All groups share one centre, and each spreads out both ways along 11 directions, with some noise.
In the rows, zero is written as 128.
Known rows, each followed by its group:
[148 126 128 122 114 151 126 114 148 117 120 133 133 131 120]
(1)
[133  82 116 120  56  95 139 143 109 125 121 130 115 105 174]
(4)
[155 143 141 126 110 137 142 124 149 131 102 117 141  94 133]
(0)
[143 153 111 109 107 153 128 106 142 146 118 115 115 143 147]
(3)
[155 110 110 157  72 171 119 111 163 134  95 153 109 145 136]
(4)
[174 119 182 117 104  84 179  99 161 117 104 124  91 157 127]
(1)
[200 194 131 104 122  96 111 123 155 103 127  85 173 127 138]
(2)
[143  76 126 140  60 124 128 100 147 133 120 162 160 123 138]
(0)
[155  75  90 138  77  95 169 141 151 113 111 149 139 129 144]
(4)
[117 121  84 156 123 159 110 131 154 108 156 149 142 132  94]
(0)
[141 108 143 112 100 115 144  98 125 124 117 146 140 134 126]
(4)
[150  90 107 151  74 150 114 136 145 107 158 152 121  90 130]
(3)
[123 164 115 109  64 105 131 123 135 145 153  66  94 101 152]
(1)
[165 124  87 139  47 104 131 147 162 109 140  91 124 124 162]
(5)
[133 132 117 133 128 125 119 146 125  87 144 143 130 141 121]
(1)
[140 137 136 117  97  94 131 143 107  86 127 128 123 136 139]
(3)
[152 143 138  97 130  79 181 108 146 173 137 102  79 145 168]
(0)
[142 107 130 144  91 133 112  97 166 157 113 153 168 125 135]
(4)
[147 101 160 111  64 163 145 105 158 110 132 139 143 137 157]
(5)
[166 174 135 117 110 160 130 132 147 115 118 114 110 125 154]
(3)
[116 143 158 117 131 178 135 106 104 101 151 158 129 114 102]
(4)
[145 102 133 120 111  90 112 115 145 109 141 125 192 117 105]
(1)
[116 148 137 171  97 132  98 119 143 166 138 182 138 142 170]
(2)
[130 115 159 159  67 111 102 136 151  94 110 134 173 107 118]
(2)
[134 111  87 143 110  84 152 152 112  46 122 168 121 188  96]
(4)
[158  58 142  99 113 162  59 124 109 137  90 159 144  92 157]
(2)
[126 121 140 113 150 135 138 126 138 116 155 141 138 119 114]
(3)
[127  99  84 181 104 125 102 122 154 133 120 170 133 136  97]
(5)
[164 175 150  84 161 173 176  40 150 139 130 127  82 198  86]
(4)
[163 106 171 126 120  96 117 123 167 141 116 128 115 142 155]
(1)
[131 123 139 141 121 111 110 145 171 138 169 123 137 113 152]
(5)
[133 137 112  93 109 148 101 111 143 140 155  94 173  92 135]
(0)
[122 168  87 129 111 147 123 127  79 117 106 154 156  94 118]
(5)
[138 121 109 132 151 154 188 119 147 117 145 163 103 143 106]
(5)
[152 167 153 145 115  90 150 130 143 113 145 147 139 146 148]
(3)
[ 79 171 101 177 140 151 130 124 122 179 114 161 170  61 103]
(0)
[141 125 126 166 107 125  73 123 165 185 145 166 165 114 177]
(2)
[123 117 125 120  85 116  82 147  85  54 130 143 117 162 124]
(0)
[119  89 104 139  98 134 117 137 146 141 146 141 105 126 147]
(5)
[146 113 120  92  94 169 140  93 138 105 124 122 147 131 109]
(5)
[140 110 163 152 106 172 173 106 150  83 121 205 145 154 112]
(5)
[130  92 100 121  66 163 176 117 127  96 146 153 173  98 126]
(5)
[123 111 147 128 144 123 167  97 145 114 145 171 133 158  91]
(2)
[135 125 137 102  91 107 130 107 124 109 117 111 119 145 122]
(2)
[134 127  76 149 106 134 171 163 131  66 172 154 115 138 123]
(0)
[148 108 165  83 105 141 123 121  94  85  78 121 139 100 117]
(0)
[137 140 122 139 101 121 113 137 132 109 140 139 160 116 136]
(2)
[158 114 125 137 131 182  95 145 151  94  99 149 105 149 127]
(1)
[129 172 149 120 131 112 126 121 127 116 163 142 159 139 143]
(0)
[135 129 106 137 121 160 117 126 130 113 129 167 152 137 130]
(1)
[136 182 140 168  98 134 135 145 132  95 182 132  97 125 136]
(4)
[155 126 135 126 118 149 141 103 161 118 115 137 121 143 110]
(1)
[152 113  99 131  95 137 169 141 150 113 125 126 121 114 141]
(3)
[141 146 166 114 123 106 127 131 110  85 127 134 104 152 129]
(4)
[168 153 120 111  96 156  98 105 142 118 106 112 178 109 125]
(2)
[112 134 163 158 148 125 124 149 182 166  58 134 169 149 161]
(3)
[116 123  98 109 111 139 102  94 133 116 151 119 199 106  82]
(1)
[170 135 123 111  68 120 144 164 144  25 149  87 117 151 134]
(5)
[150  93 129 104 119 163 130 165 129  79 109 109  84 100 129]
(0)
[125 161 136 126 138 140 123 114 124 134 132 151 121 150 133]
(5)
[143 131  90 124 135  86 157 155 133  80 102 162 176 164 129]
(4)
[118 114 166 147  93  91 121 149 139 135 145 133 108 105 162]
(1)
[136 208  87 105  98 100 161 116 112 141 143 106  99 177 175]
(3)
[170 135 155 142  96 134  88 101 187 158 101 122 111 152 151]
(3)
[142 155 122  87 101 100 144 143 119 142 155  84 114 103 188]
(0)
[172 137  72  86  87 155 173  88 154 145 160  94 112 109 134]
(3)
[125 146 155 160 158  79 115 187 121 102 144 153 134  96 138]
(5)
[132 132 155  92 103 103  66  67 139 145 121  94 187 129  97]
(1)
[137 118 114 150 101 143 151 149 131 134 145 174 142  93 172]
(2)
[152 119 142  70 139 125 145 144 120  62 127  85 113 115 101]
(2)
[163  99 160 102  82 151 120 121 128  82 118 149 127 147 155]
(0)
[120 184 149 126 104  86  98  89 116 149 116 140 174 171 147]
(3)
[145  36 166  82 127 133 138 125 161 181  81 139 138  84 177]
(4)
[102 146 159 161 137 142 179 167 112 102 159 205 114 122 160]
(2)
[152  58 167 120 104 102 164 107 139  65 102 147 129 128  64]
(1)
[116 144 111 112 105 105 154 148 109 129 133 115 141 116 167]
(3)
[158  97 108 149 123 111 140 138 167  69 101 166 201 135  83]
(4)
[133 132 155 128 109 146  87 105 170 163 117 113 111 137 142]
(2)

New rows, each followed by its group:
[160 139 110  91 103  90 118 135  98 125 141 118 162 103 173]
(2)
[130 114 160 148 112 174 106 144 148 130 142 180 100 139 179]
(0)
[123 123 157 114 131 124 110 120 140 111 155 135 136 145 124]
(5)
[139 122 126 128  89 153  80 112 149 142 119 127 132 131 143]
(0)
[156 125 114 153  99 124 120 145 158  71 145 143 129 158 118]
(0)
[153 145 151 118  46  70  94 133 135 125 133  91 156 121 189]
(5)
[152 129 157 139 108 166 115 143 165 128  60 125 129 122 158]
(3)
[156 159 128 195  96 149 129 178 161  86 112 160 117 120 147]
(0)
[131 113 118 143  83 196 100 145 111  53 131 132 101 103  90]
(4)
[156 125 129 124 100 146 149 127 141 122 113 131 157  83 136]
(5)
[143 126 149 102 118 111 133 117 122  82 153 142 167 138 117]
(0)
[179 130 122 126  81 146  59 120 160 157 101 112 173  91 169]
(2)
[127  84 131 131 121 121 145 123 139 118 133 164 130 133 118]
(4)
[145 112 142 125 139 153 133 155 158 117 146 136  70 138 154]
(0)
[134 166 134 155 142 161  65 115 197 177 133 115 163 105 121]
(0)
[173 130 184 139  98 160 123 153 166  95 128 153 144 116 180]
(0)
[122 115 157 142 134 126  98 103 152 143 142 171 121 172 129]
(0)
[103 157 106 120 107 114 150 143  94 104  98 132 170 141 142]
(3)
[179 109 122  91 135 168 155 132 147 105 121 116 137  86 128]
(2)
[181 186 100  85  85 155 148  90 132 128 152  96 114 119 145]
(3)
[105 160 143 137 135 128 165 167 114 106 166 155  93 129 164]
(2)
[ 97 123 135 147 125 120 129 138 127 119 162 162 121 134 130]
(2)
[111  66  97  96 117 159 188 140 137 153 142 122 163  49 146]
(3)
[136 112 125 161  85  76 139 169 105  42 141 167 126 141 119]
(3)
[122  92 147 122 113 152 144 114 159 142 138 131 114  93 117]
(1)
[140 131 110 145  82  58 151 170 138 133 141  92 160  52 160]
(0)
[115 165 174 144  88 105  66 124 114 136 160 121 115 126 159]
(4)
[ 84  94 136 134 151  87 127  98 122 165 159 174 130 149 104]
(0)
[ 72 159 113 146  97 138 145 116 139 136 169 131 121 141 121]
(2)
[127 139  84 157 156 161 127 149 124 117 115 166  96 120  99]
(5)
[108 102 118 157 129 103  88 147 128 128 140 157 141 110 113]
(5)
[128 109 110 124  97 147 132 132 107  90 139 154 120 120 118]
(3)
[154 146 132 105 139 130  57 168 143  72  96  92 147 129 120]
(4)
[134 137 105 136 109 135 147 118 143 125 156 135 112 139 127]
(4)
[151 138 107 112 135  83 168 113 127 100 141 125 170 118  86]
(5)
[127 118 156 149 102 128 141 148 166  95 129 121 119 115 115]
(2)
[148 148 101 117  88 166 135 144 106 100 170 138  60 114 162]
(3)
[100 103 112 163 149 186 114 122 181 173 127 171 121 146 127]
(3)
[127  88 121  87  94 129 131  75 112 117 142 149 174 140 109]
(0)
[ 73 119 120 106  61 167 157 101  90 141 124 138 128 105 140]
(2)
[160 157 128 147 131 139 113 144 176 103  96 113 103 172 125]
(3)
[124 196 109 146  88 125 116  79 123 170  94 137 176 120 125]
(0)
[144 163 142 123 127 159  58 135 163 150 103 113 119 139 164]
(4)
[ 96 169 102 106 119 164 155 138 128 127 173  99 118 102 138]
(2)
[148  81 139 153 116 139 100 115 200 156  92 133 120 147 126]
(3)
[131 130 120 112 118 134 156  90 130 123 170 129 136 127  97]
(4)
[112 116 100 173  97 112 130 145 130 146 130 168  58 162 157]
(0)
[110 116 137  81 113 131 150 122 112 139 154 103 117  80 141]
(1)
[127 101  95 143  99 101 106 116 158 134 170 141 113 178 134]
(0)
[146 127 122 125 135 139 129 132 154 117 102 152 140 149 133]
(4)
[124  89 134 135 113 123 139 135 128 132 133 159 138  97 138]
(5)
[182 135 149 131  92 148 155 130 160  97 100 134 127 125 146]
(0)
[113 143 122 121  85 101 112 154  86  80 137 127 131 124 143]
(2)
[198 135 125 152 124 167 134 115 193 144  97 162 148 157 161]
(1)
[133 125 118 157 113 148  84 138 154 138 141 157 155 111 145]
(2)
[147 114 147 113  98  84 167  84 140 130 161 121 148 123 110]
(4)
[129  81 146 107 101 148 144 140 111 100 129 148 161  62 131]
(3)
[104 192 159 162 107 138 110  88 126 142 149 204 179 175 145]
(5)
[144  81 126 138 108 117 116 130 181  93 155 125 132 149 101]
(5)
[ 78 215 111 119  86 135 154 119  60 125 167 153 137 120 160]
(1)
[103  51 185 146 131  57 159 199 102  54 138 173 182  74 127]
(3)
[136 106 179 205 126 103 122 156 173  81  90 195 179 150 107]
(3)
[127 103 123 171  92 114 157 154 136 109 128 179 132 129 148]
(3)
[117 118 138 108 121 121 141 125 132 122 147 121 123 119 127]
(2)
[166 118 147 115 140 173 134  96 135 130  98 181 126 148 132]
(2)
[115 114 116 102 125 123 112 139 119  97 154 111 184  85 104]
(3)
[130 100  90 131  99  95 136  99 131 169 150 166 170 150 160]
(1)
[ 77 148 148 119  89 148 125 127 111 117 137 120 139 102 128]
(2)
[136 151 129 142  88 141 134 128 176 134 133 103 119 122 139]
(2)
[109 119 128  93 150 135  97 144 120 135 164 115 128 104 144]
(1)
[143 143 121 129  99 126 114 128 143 107 140 122 139 137 132]
(5)
[206 181 135  88  81 165 148  91 139 103 148 105 130  92 138]
(3)
[153 160 123 151 116 154 172 115 179 138 167 164 149 137 155]
(0)
[156 143 136 164 100 147 166  98 149 111 111 201 172 145 116]
(2)
[141 144 139 110 134 150 150 114 120 104 184 156 127 110 117]
(3)
[149 198 139 128 167 136 120 120 129 140 113 133 190  75 110]
(5)
[149  84 105 107 117 123 116 107 155 115 109  96 132 117  76]
(0)
[125 142 112 130 114 110 118 134 131 152 120 107 106 112 139]
(0)
[ 95 132  74 152 111 164 111 155 133 170 151 132  85 103 163]
(0)
[120 166 121 159 104 126 141 181 149 136 125 128 153  99 192]
(3)
